The rows come from 5 hidden closed curves, with some noise, and rows from the same curve form a group. Each curve winds through 6 dimensions. The rows are also pushed far along 3 directions, which tell nothing about the answers.
In the rows, 128 means zero.
Known rows, each followed by its group:
[100 129 122 139 119 110 106 153 148 113 138 133 115 148 122 122  80 155] | duruf
[134 139 188  57 120 179  92 147 104 124  75 126  91 135 119 190 120 135] | duruf
[161 129 163 142 141 145 110 118  92 143 130 129 146 170 108 133 151 122] | burun
[140 150 172 101 129 114 133 154 122 132  95 115  93 135 152 167 106 141] | Belir
[134 145 109 236 120  73 142 141 152 163 162 121 132 112 147  96  98 142] | Belir
[143 149 135 115 132 139 136 126 152 122 132 137 166 176 112 133 145 133] | burun
[106  99 116 172 113 129  86 111 119 137 152 164 120 104 125 127 117 127] | duruf
[158 101 180 199 111 109  85 102  47 158 150 133 127 132 120  95 152  94] | tezim
[ 89 146  57 132 102  67 163 179 221 141 124 146 151 100 134 148  83 139] | saku
[ 93 136  95 135 125 115 120 132 142 117 127 135 111  90 136 144 110 122] | tezim
[137 157 140 168 137  83 122 157 143 153 110 137 129 104 128 154 116 154] | burun
[148 132 191 113 164 142  98 120  47 112 103 111  94 138 123 135 146 134] | saku
[136 151 142  41 137 183 160 148 121 133  69 105  99 147 142 158 126 126] | saku
[106 112  84 105 137 125 150 120 174  91 161 119 136 131 131 109 111 138] | tezim
[168 112  89 119 165 161 153 105 145 153 155 131 170 164 102 120 164 129] | saku
[ 76 128 119 127 117 100 102 140 120 101 115 152  95 107 143 130  97 133] | duruf
[ 84 131 147 118 105  89  88 178 136 123  93 148  78  92 136 178  67 151] | duruf
[130 131 111 101 159 176 119  82 105 116 139 149 138 150 114 128 179 109] | saku
[119 122 158 148 125 183  80 104  59 132 110 154 122 150 116 103 159 125] | Belir
[164 117 182 141 123 164 107  86  66 129 133 118 135 143 125 107 175 104] | duruf
[ 93 176 130  77 119 125 136 142 133  85  99 105 103 117 141 139 115  99] | tezim
[104  96 114 144 124  83 102 153 142 122 135 155 136 124 110 126  94 157] | duruf
[133 164 194 161 120 112 100 155  76 144  85 118  90 128 140 136 112 134] | tezim
[ 78 151 136  29 134 165 122 129 107  66  74 137  99 142 136 147 136 120] | duruf
[140 159 119  83 158 168 157 115 142 118 114 109 125 123 136 151 158 124] | saku
[110 136  69  92 112 105 185 149 224 109 146 108 154 115 133 140  99 122] | Belir
[ 99 151  66  65 130 156 177 123 200 106 124 129 138 127 143 144 129 125] | burun
[114 197 176  82 137 178 106 136  71 110  59 112  95 142 126 154 147  99] | duruf
[144  99 135 221 111 112 113 101  76 163 179 111 112 117 140  75 118  97] | burun
[146 146  96 144 126 123 171 142 198 149 142 125 180 155 117 119 126 151] | tezim
[141 104 113 138 138 164 119  86 122 131 170 152 147 163 121 128 149 120] | burun
[122 111 103 100 144  85 159 172 175 112 125 117 139 136 123 131  85 173] | Belir
[140  78  72 157 148 150 134  84 147 144 191 152 147 135 122 104 145 134] | saku
[109 181 122  70 123 129 154 148 192  94 104 137 153 172 130 144 126 144] | burun
[129 118  89 105 134 156 163 126 184 136 131 153 150 151 137 136 132 165] | tezim
[111 136 144 117 124 105 134 144  90 115 112 100  81 131 153 112  96 109] | burun
[170 105 125 146 163 152 127  96 104 151 162 125 149 151 107 111 165 130] | saku
[ 92 118  56  68 135  56 173 163 200  89 136 128 151 107 120 140 101 122] | tezim
[113 162 167  54 120 178 106 141  88 108  55 131 123 145 109 159 150 102] | Belir
[102 119 103 185 120  50 133 165 174 138 146 159 131 138 144 111  73 183] | Belir
[158 110 185 143 121 173  81 108  50 151 109 133 135 137  95 115 170 107] | burun
[131 128  65  65 152 122 177 130 191 100 150 103 175 120 103 136 145 107] | tezim
[ 88 131 141 123 133  63 102 178  68 128  84 129  58  88 144 161  78 119] | burun
[129  85  70 104 121 154 147 110 200 130 165 161 175 141 115 142 139 143] | Belir
[113 145 122 104 111 120 147 147 184 117 126 123 123 123 144 148  97 137] | duruf
[157  82 134 151 121 130 137 104 146 134 185 116 121 132 146 119 114 138] | Belir
[149 139 181 200 116  99  92 134  91 149 126 118 127  97 123 127 127 126] | saku
[141 155 118  83 131 140 166 148 188 114 111 108 179 141 109 146 144 140] | saku
[115 137  60 125 118  96 161 147 187 137 148 143 176 151 111 135 114 104] | burun
[147 145  78 230 119  71 156 121 188 165 195 122 174 123 130  89 121 121] | saku
[132 132 139  71 149 105 149 143 100 126  90 129 100 111 151 160 139 116] | tezim
[156 126  76  99 146 117 190 132 191 148 141 132 183 142 118 137 154 130] | tezim
[110 128 170 100 147 164  92 118  54 105  92 126  60 117 142 148 127 132] | duruf
[150 160 115 142 136 162 156 115 150 142 134 117 155 150 127 113 156 125] | Belir
[100 152 107  51 138 141 160 155 177  97  87 148 140 182 126 139 117 168] | Belir

New rows, each followed by its group:
[100 163  92 107 113 111 139 164 195 115 115 139 168 148 106 136 110 133] | duruf
[116  91 151 188 139 101  76 113  46 146 140 146  60  99 152 116 104 134] | saku
[105 129 106 124 144  97 136 135 125 111 116 143 146 117 117 121 141 125] | duruf
[127 119 163 147 135 136 100 130  54 131 109 101  83  82 128 137 124 110] | Belir
[108 152 149  89 117 113 121 147  96 131  72 151  96 114 146 162 133 108] | tezim
[108 125 111 154 132 114 120 144 110 129 121 117 122  91 118 117 113 123] | Belir
[135 105 172 126 122 190  86  84  54 124 119 131  94 119 134 102 159 119] | burun
[141 125 156 102 111 205 112  86  86 120 127 111 122 124 127 137 164  80] | Belir
[110 169  87 116 148  70 176 165 204 118 126 120 124 121 158 158  89 162] | burun
[ 94 115 156  89 131 110 112 157  88 108  84 130  55 117 156 143  84 150] | saku
[116 141 135  88 144 174 142 115 118 105 111 121  98 152 152 125 129 145] | Belir
[111  99 165  75 110 126 107 134 113  93 110 138 102 130 139 139 112 141] | duruf
[169 135 125 109 158 197 137  99 151 145 131 144 172 143 105 158 190 149] | burun
[126 160  82 135 150  87 175 146 206 127 144 127 140 127 149 148 106 155] | burun
[128 152 126 109 118 137 142 113 135 107 135 104 148 139 124 111 144  92] | tezim
[124 117 133 114 105 176 116  97 110 111 136 118 123 117 126 123 145  90] | Belir
[102 178 100 104 138  72 149 160 190  92 114 130 163 127 116 141 121 135] | saku
[ 92 132 107 161 105  92 114 129 144 118 145 151 123 120 138 110 107 123] | saku
[145 100 127 139  97 181 122  81 143 129 176 140 168 174 120  93 151 113] | Belir
[103 122  89 111 130 126 154 110 161  92 149 135 148 142 136 101 131 133] | duruf
[109 187 153  63 116 165 129 125 146  89  85 137 125 161 138 147 148 127] | burun
[148 137 131 202 127 105 106 105 132 140 166 137 176 115 101 112 159 117] | saku
[149 110 112 117 114 164 153 108 158 115 163  97 179 153 106  98 147 110] | Belir
[130 142 116 145 132 116 116 154 148 152 114 137 144 113 102 159 121 134] | duruf
[150 101 159 210 129 103 103 124  53 177 136 106  87  73 138  98 120 117] | burun
[120 169 138  55 142 110 153 171 156  98  82 121 138 176 125 158 112 145] | burun
[124  92 127  81 135 154 132 105 134  95 141 131 119 135 137 130 130 148] | duruf
[104 114 138 137 118 160  84 102  83 114 126 153 105 117 128 121 141 114] | duruf
[122 133 158 148 119 104 120 165  77 162  90 112  54 106 163 139  78 130] | saku
[111 165 148  63 156 176 111 144  98 110  63 126  98 130 116 175 137 128] | duruf
[121 119  99 184  89  65 144 158 194 146 159 133 164 125 128  98  82 144] | saku
[133 136 149 155 111 169  99 104  95 150 112 138 122  92 127 120 163 117] | burun
[140 125 159  91 149 194 109  99  96 120 104 135 110 131 130 143 167 146] | burun
[132 129 129 123 121  99 154 133 149 111 139 116 149 134 131 105 128 129] | duruf
[105 138 126 156 100 112 105 148 117 159 107 150 112  97 132 145 112 111] | saku
[131 142 179 126 157 106  94 146  37 138  84 121  65 128 135 142 121 125] | saku
[125 169 188 187 128  93 100 151  54 145  89 107  62 105 156 124  98 126] | Belir
[138 142 167 168 120 107 102 130 101 136 127 143 128 151 130 127 125 133] | burun
[106 114 126 115 145 119 106 152 114 120 104 138 108  96 121 159 111 147] | tezim
[157 138 171 211 141 131  88  96  60 163 144 134  92 114 149 140 143 114] | burun
[ 88 136 108  73 134 109 144 148 159  71 122 108 110 126 138 126  92 140] | tezim
[104 136  79  81 123 161 159 119 194 112 130 152 147 154 136 139 131 141] | Belir
[123  79  91 107 105 108 150 129 210 114 171 146 173 140 119 120 113 155] | duruf
[137 130 112 105 122 142 156 136 180 128 126 126 180 147 106 104 145 147] | burun
[114 113 181  19 114 163 111 132 105  77  80 128 101 146 135 155 131 136] | duruf
[128 148 124 125 115 115 144 121 140 112 147 106 148 136 126 107 132  97] | tezim
[172 106 168 148 155 175 101  75  80 122 157 121 150 146 104 107 186 129] | saku
[145 120 129 167 114 174 113  93 118 158 136 133 142  90 119 107 171 118] | burun
[104 105  76 118 113 123 157 126 185 114 153 132 148 126 132  92 115 144] | burun
[107 162 115  62 120 157 151 140 165 114  79 123 128 104 128 140 143 131] | burun
[112  85  77 211  94  89 128 113 169 140 203 131 147  87 131  92  97 115] | Belir
[143 122 147 193 114 129 121 104 126 139 162 113 119  96 147 108 126 131] | saku
[143 138 183 173 119  99 103 151  88 149 106 108 102  99 136 134 110 134] | saku
[100 135 156 187 145  68  70 128  45 124 124 150  57  95 148 124 107 117] | saku
[ 91 149 123  84 136 102 123 154 142  93 102 151 107 149 144 165  98 146] | burun
[175  91 129 186 128 151 119 109 150 166 184 122 160 137 106 120 133 146] | duruf
[141 134 152  76 118 188 135 111 110  98 122  93 143 162 115 113 155  99] | Belir
[148 153 128 119 145 176 115  84 123 116 141 139 183 150  91 128 202  98] | saku
[126 137 178  89 131 163  84 117  44 115  89 142 108 172 112 124 155 102] | saku
[139 113  91  65 109 189 172 120 205 118 137 131 196 177 105 119 152 135] | saku
[ 93 181 186 129 114  77 100 166 100 102  77 135  81 134 154 146  91 140] | burun
[ 89 120  78  37 123 109 167 169 216  92 109 149 139 136 132 171  92 161] | Belir
[127 101 140 180 129 123  87 113  50 159 132 139  81  92 134 136 125  98] | burun
[125 127 160  82 140 127 132 148 100 110  97  88  75  99 147 160 104 126] | Belir
[ 96 131  84 163 109  72 145 156 153 154 136 141  93 115 156 115  69 128] | saku
[108 146 146  71 135 215 100 112  70 102  75 138 125 155 108 122 173 111] | Belir
[135 141 118  48 135 157 174 119 164  89 122 113 170 166 126 116 160 123] | duruf
[118 157 167  33 129 148 130 158 114 100  54 118 125 147 111 137 138 135] | burun
[149  73 159 131 129 184  97  71  75 123 158 135 108 127 134 114 159 128] | duruf
[123 116  94  97 113 117 143 167 224 134 137 136 151 123 116 170  88 162] | duruf
[182  71 142 165 133 174 123  76 110 153 190 107 134 123 128 120 151 120] | Belir
[193  99 131 167 128 174 133  87 148 174 180 138 168 159 120 125 167 136] | Belir
[108 126  72 127 136 136 148 136 158 119 133 123 161 113 107 117 130 126] | Belir
